There are 3 nested groupings, the coarsest first. Each group lies inside one group of the grouping before and may be the whole of it. The rows also spread widely along 8 directions, which tell nothing about the answers.
Known rows, each followed by its group in each grouping:
[ 20   8 -28 -21  -9  14   6  -4  -5 -26  -7 -19   1 -12   2 -15  -3  -5
  11   1   0  -4  22   8  -4 -19  -3 -11   0   3  -9  -3  23   1 -26   1
   5  -3  11  -4  22 -14]
q445 q645 q104
[  7 -15  19   6 -19   9 -38  -5  18  -4 -28   5   6   8  29 -15  -5  22
 -22 -32 -16  21  28  19  -1   8  -1  13  21  15 -12  11 -27   0  30  -1
  11   2  -4 -28   7  -1]
q445 q994 q294
[ -2  19   7   7 -14   1  17  -3 -27   8  10  19  12  -6 -22  -9  14 -37
  -6  11 -13  -5 -35   7  14 -14  39  35  -3   2   6 -33 -18 -15  13  -8
 -12 -37   6  -9  -1  -6]
q669 q30 q782
[ -6  -1 -10 -18  -5   0   4  12 -19 -26  14 -12 -23 -27 -26  12  -9  -8
 -17   8   4  -6  -9  20   1   5   0 -27 -21  30   8 -17   3  -2 -11  -1
   8   4   5  10  18  -5]
q445 q497 q433
[ -8  14 -37 -24 -28   5  32  -5 -15 -20  11 -28  -2 -18 -22   4  11  -9
  13   3  10  -9   7   8   0  -6  -3 -17  -4   2 -17   7  29  -9 -39  -2
 -12  22   4  -6  10  -4]
q666 q598 q13
[ -3  10   3  11   0  -3   1  -2 -23  -6   9 -12 -17  -5   0   1   2   8
   5  20  -6   4 -16  -1   3   2  16  -2  -8  -3   1 -22  -7  -7   3  14
 -17 -20   8  12 -13  10]
q669 q332 q377
[ -1 -13 -16 -13 -19  -6   6 -14   9   8  -9  32  27   4 -12   8   3 -12
 -10 -10 -18   2  -2   7  -3 -16  17  16  11  -3   8 -10 -13  17 -17 -25
  23  -3  -5 -17  -8 -17]
q669 q30 q983
[  9  33   0 -17  -8   1   9  -5  -5 -23   1   0   5 -20 -23  12 -23 -18
 -14 -20  18 -12  11  28  -1  10 -14 -19  -1   4 -15  22  25 -12  -4 -18
  13  34  -1 -19  31   3]
q445 q994 q454
[  1   2   4   4  -8   0   5  -8 -13  14  -6  20  14   3   3  -4  17 -20
  -2  -7 -20  10 -16  -1  11 -16  30  32   3   2   4 -27 -19   2   4  -2
   1 -33   8 -23 -13  -5]
q445 q497 q873
[  7  10 -28  -3 -13  13  -7  -5 -12  -9 -14 -32  -2   1  15 -28  17  13
  23  -5 -10   8  28  -5   2 -19  -4   0  10  -9 -26   1  16  -9 -14  18
 -18   4  17 -14   0  -8]
q445 q645 q830
[  2   2   3  -8 -14   1 -11   0   3 -23   3   3   0 -10 -16   9 -20  -3
 -26 -11   4  -5   1  27  -5  14  -2 -14   1  11   1   2  -4   0   4 -16
  19  18  -7   2  21  -3]
q669 q332 q986
[-20  -1  14  12 -34   7  -4  -3 -10   3  -6 -20  -6  -1  15 -15  20  11
 -11 -12 -10  20   3  11  14  13  12  22  18  14 -24   2 -24 -20  23  10
 -27   1  -1 -23  -6  14]
q666 q598 q626
[  7   5   7  24   7  -3 -17 -22  -3  11 -10  16  28  20  15  -9  18   7
  11 -25  -6   5   4  -6   2  -6  20  31  20 -34  -8  -3  -9  -2   9   8
  -1   7   0 -37 -21   3]
q666 q962 q636
[ 14   0 -13 -23  12 -16  -4 -21  14 -13  -6  16  12  -7  -2  33 -30   8
  -6 -14   7  -2  20   9 -17  -1 -22 -33  -2 -13   6  10  18  24 -30 -15
  33  33  -4  -8   0   4]
q445 q194 q664
[  3   5   9 -11 -39   0  23 -23  20  10 -15   3  18  -7  28   3 -17   7
  -5 -10   4  14  17  14   3  17   6  25  17   3 -26  12  -7  11   1 -15
   3 -10 -16 -33  -5  20]
q666 q962 q543
[ 21  -3   6  -3  13   3 -18  -5  -1 -14  -6  13   2  -2   4  -4  -6  -2
  -7  -6  -6   3   3   8  -7  -7  11   2  -4   4  17 -21 -11  10  -1   2
  22 -16   4  -5  10  -5]
q445 q497 q679
[-10  -6  -2   4  -5  -4  17   3 -29   4  16  17  11  -7 -14   3  26 -22
  -2   9 -10  -1 -35   0  12 -14  43  26 -15   7  13 -44 -21  -2  -4   0
  -3 -37   6  -9 -11 -10]
q666 q962 q543
[-14  -2  -6 -12  -2 -20  20 -11  -9  -6  13  11   4 -16 -18  41 -10   2
  -7   1  11  -4 -10   9  -2  11   1 -19  -9   0   5  -5   7  13 -18 -15
  12  19 -10  -9 -12  13]
q666 q962 q636
[  7   3 -24 -21 -21   1  14 -17   9  -6 -15 -10   4 -10  14   4 -15   9
   6  -5  -3  11  29   5  -4  -6 -13 -10  10   0 -18  12  17  14 -25  -7
   6   7   1 -16  -1   4]
q445 q645 q104
[ 21  21  -4  -4  30   3  -7   3 -25 -30  14 -13 -21 -17 -12  -1  -7  -2
   9  16  10 -11  -5   4  -7  -4   6 -24 -23  -3  13 -26  16  -7 -12  19
   0  -8  17  15  19   3]
q445 q497 q679
[  3 -18 -20  -2   2   1 -17  -3  -5  -6 -12 -10  -7   4  14  -8  13  22
  11   2 -20  16  12 -11  -4 -13   8  -5  -1   3   5 -19  -9  12 -16  20
   0 -14  12  -3 -15  -8]
q445 q497 q679
[ -1  30 -33 -20  -5  -6  38 -10 -23  -5   9 -14  -4 -22 -20  16  -1 -16
  20  13   6  -6  -6  -6   0 -10   3 -15 -13  -4  -8  -5  32   0 -40   2
 -11  -1  11  -3  -5   6]
q445 q497 q679
[ -8   1  24  -9 -25  -3   5   2   1  -4  -8   5  -8 -18   8  11 -16   2
 -28  -3  -6  17  -3  23   9  14   7   4   0  33  -8  -3 -23   0  22 -11
   5 -19  -7 -17   7  16]
q445 q994 q454
[ -7 -29   1  17  20  -8 -35   2 -17   3  -7  -4 -20   9  23  -2  21  38
   6  11 -29  28  -5 -19   0  -9  18  -3  -6   3  19 -38 -34  12   5  36
  -6 -29  15   4 -35   1]
q445 q497 q679
[ -2  26   2   5  12 -10 -20 -14 -11  -9   2  -6   1  -4 -11  16 -12   9
  -5 -26  12  -3  13  10  -4  14 -21 -26   4 -20 -18  20  21 -17   2   3
  -1  54   6 -18  -1  13]
q445 q194 q664
[ 22 -17   1 -13  -8   0   8 -15  14  -7 -13  10  14  -1  29  -5  -6   9
   7   7  -7   7  11   2  -5 -10  20  19   5  -1   9 -23 -14  27 -13  -4
  16 -38  -8 -11  -2   1]
q666 q962 q636
[ -3   0  -3   9  -3   4 -18   0 -16  -9  -2 -17 -18   2   2 -17  11  21
   7  15 -12   4   2  -3   0  -2  14  -7  -1  -5  -4 -19 -11 -11   4  22
 -18  -9  15   7  -5  -1]
q669 q30 q983
[ -7 -20  11   6  -2 -16  -7 -15   4  11  -2  30  20   6   6  23   0  10
 -15 -17  -5  12  -5   6   1   6  13  14   6  -5   8  -9 -25  16   3 -11
  20   4 -12 -25 -22   6]
q666 q962 q543

New rows. What belongs after each?
[ -1  -3  -2  12 -35   8 -18 -13  12  10 -22   5  25  19  11 -20  10   3
  -8 -34 -20  14  16  12   2  -3  10  35  32  -5 -23  14 -16  -2  11 -11
   1  10  -5 -31  -9 -13]
q669 q332 q377
[ 17   4  -1  -5 -19   7   8 -11   8   0 -10  15  20   2   8 -14  -2 -17
  -2  -1 -14   4  -4   8   1 -14  27  33  11  -3   1 -18 -13  12  -4 -11
  11 -37  -2 -10   5  -9]
q669 q332 q986
[  9  -5  17 -11 -32   8  10  -4   9  -6  -6  12  17 -11  10 -10  -8 -12
 -22 -10   1   4   0  26   5   9  22  32   6  23  -6 -12 -22   4  12 -20
  13 -26 -12 -24  19   0]
q666 q962 q543
[ 11  -3 -19  -2   8   5 -23   1  -6 -31   1 -21 -15   0  -6  -6  -4  21
   7   4  -1  -6  14   4 -13  -2  -4 -32  -5 -10   4  -6  11   3 -17  16
   7  14  11  18  10 -11]
q669 q332 q986
[ -9   9  -2   1  10 -14  -7 -10 -13  -4   6  17   7  -7 -21  30 -10  -4
 -16 -19   5   2  -2  12   0   3 -10 -20   0  -8   1   6   7  -2  -2 -11
  15  40   0 -18  -5   6]
q445 q645 q104
[ 20  30   0  -1 -20  19  -7 -13   2 -10 -19 -20   6  -2  19 -32  -7  -1
   4 -20   3   5  32  14   3  -1  -4  14  22  -6 -34  18  15 -17  10   2
  -9   8   7 -28  21   3]
q445 q645 q104
[  9 -22 -10 -16 -12   0 -12  -7  16 -23  -9  -5   6  -4   9   6 -15  24
  -9 -12   7   1  28  17 -13  12  -9 -17   2   7  -2   5   0  17 -17  -8
  25  20  -9  -9  11  -5]
q666 q962 q543
[ -6   9  -3  10 -31  12  -7 -11  -3   2 -12 -23   5   7  18 -26  21  13
   8 -17  -6  13  18   5   7   4   6  21  23  -6 -31  14  -5 -17   7  14
 -24  11   2 -29  -4   7]
q666 q598 q13
[  1  -2 -44   3  -2   3 -22  -6 -13 -14  -3 -11  12  14 -27 -11  21   8
  15 -17 -11 -10  18  -3 -10 -20  -3 -20   7 -24  -5   7  19  -6 -26   7
   2  44  14  -5  -3 -31]
q669 q30 q782
[ -5   3 -11 -16 -13   5   3  10 -18 -23  10 -16 -17 -23 -21   1  -2 -12
 -14   3   3  -5  -5  20   3   3   3 -16 -14  29   0 -14   4  -8  -7  -1
   1   0   7   3  19  -9]
q445 q497 q433
[ -7  -6  -4   8  13   1  -2   4 -33 -15  16  -4  -8  -3 -13  -1  30  -5
   5  13  -9   0 -23  -3   5 -15  25   1 -13  -1  18 -37 -13 -11  -7  20
 -11 -14  12   6  -4  -6]
q666 q598 q626
[  3   9 -27   4  24   0 -10   5 -35 -19  10  -7  -7  -1 -24   0  25  -7
  19   3  -8 -10  -9 -10  -2 -27  12 -21 -17 -13  11 -23  16 -11 -23  22
  -7   3  25   4   0 -19]
q445 q994 q294
[ -7 -27 -28 -12  15 -15   6   1 -18 -16  14  -3 -10  -9  -9  27   8  21
  13  22  -2  -1  -8 -10  -7  -9   8 -32 -25  -3  23 -33   1  22 -40  13
  11  -5   7  15 -19  -5]
q666 q962 q543
[ -6 -11 -19 -12 -17  -4   6  -2  -2   0  -8  17  15  -4 -11  12  10 -12
  -7 -15 -18   8  -1   6   2 -19  11   4   1  12   4  -7  -6  11 -16 -12
  11  -3   2 -20  -6 -16]
q445 q994 q294
[ 19  11 -21 -19 -28   9  12 -17  14  -6 -13  12  27  -1  -9 -13  -7 -18
   1 -13  -5  -8  18  13  -7 -13   8  13  15  -8 -11   6  11   7 -23 -23
  15   4  -2 -18  17 -16]
q669 q30 q983
[-17  -4  -9   4 -13   4 -19  11 -21  -9   0 -22 -18  -5  -9  -9  19  11
  -7  -7 -12  11   0   5   7   1   7  -6  -2  20  -9  -9  -9 -14   5  16
 -13   7  13  -7  -4  -8]
q445 q497 q679
[  4   6   2 -19 -17  -6  35 -16  -1  10  -9  -4 -13 -18  27  12 -17   8
  10  26  -9  20  -1  -5   5   3  12   5  -5   9  -6 -19  -8  19 -12   4
  -8 -50   1  -6 -19  28]
q445 q497 q873
[  9  -2 -12  -9   3 -12   4 -19   4  -6  -1  16   9   0  -4  24 -19   5
   1   1  -3   1   3   4 -12  -3  -1 -12   1 -15  11  -5   5  22 -24 -12
  22   8  -6  -1 -11   1]
q669 q332 q377
[  2 -23 -23  -9 -15  15  -3   7 -12 -25  -3 -27 -11  -2   9 -24  29  11
  12  13 -17   7   8  -1   0 -19  17   0  -4  13   3 -26 -10   1 -22  21
 -11 -22  11   8   7 -16]
q666 q598 q626
[ -1  -6  12   4 -11   0 -19 -16  10   5 -22 -24 -22   0  44  -4 -17  48
   2   0  -8  28  29   0  -1  22 -12  -7  13   3 -22   8 -14   9  13  23
 -12  -5   1 -12 -20  28]
q445 q497 q433
[ 29  12   7  -8 -13   6   4 -26  22  10 -25  17  24   4  30 -11 -16  -4
   2 -17  -9  13  21   5  -2  -5   9  33  21  -7  -9   2  -5  16  -3 -10
  15 -24  -5 -32   1   7]
q445 q497 q679
[  9 -10   4   4 -11  -3  -7 -19   9  12 -17  21  15  12  18  -5  -4  10
  -1   1 -21  14   6  -1  -2  -7  15  20  15 -10   3 -12 -24  15   5  -3
   7 -22  -3 -14 -18   2]
q669 q30 q782
[ -4  20 -13  -7 -24  -3   2 -19   4   9 -15  -4  19   0   3   3  -2   0
  -1 -31  -2   7  21   7   2   1 -10   5  20 -12 -33  26  14  -5 -10 -10
  -5  32   1 -34  -9   3]
q445 q194 q664
[ 11  -3  10 -18   5 -14  -5 -16  13  -6  -4  28  13  -9   2  29 -28  -3
 -23 -15   2   5   6  16  -7   4  -8 -11   0   2  11  -2  -5  19  -6 -22
  33  10  -9 -13   1   6]
q445 q194 q664
[  0   5  -4  12  17  -1 -25   0 -26  -5  -1 -15 -11   4   6 -10  19  16
  12   0 -12   6  -1 -10   2 -12   9  -7  -6 -12  -1 -22  -2 -12   0  28
 -17  -5  21  -1 -14  -2]
q445 q194 q664
[  3  11   0 -10  -1  -8  15 -24   2  -8   2  -2   2  -8   5  23 -14  10
   3  -1  10   3  11   6  -6  12 -11 -14   5 -15  -7  10  11   6 -18  -1
   3  23  -8 -12  -2  25]
q666 q598 q626
[-16   6  -1  -3   0 -12  10   4 -26  -5  13   9 -10 -18 -22  27   2 -10
 -12   4  -5   3 -23   8   6  -1  10 -15 -16  14   8 -17  -5  -5  -1  -3
  -1  -3   5  -4  -5   4]
q445 q994 q294
[ 11   9   8  11  17   9 -31   4 -20 -23   0 -21 -20  -5   8 -16  -1  17
   0   1   1   5   9   7   0   1   0 -16  -4  -1  -3 -14  -1 -17  16  25
  -8   3  17   2  13   3]
q445 q645 q104
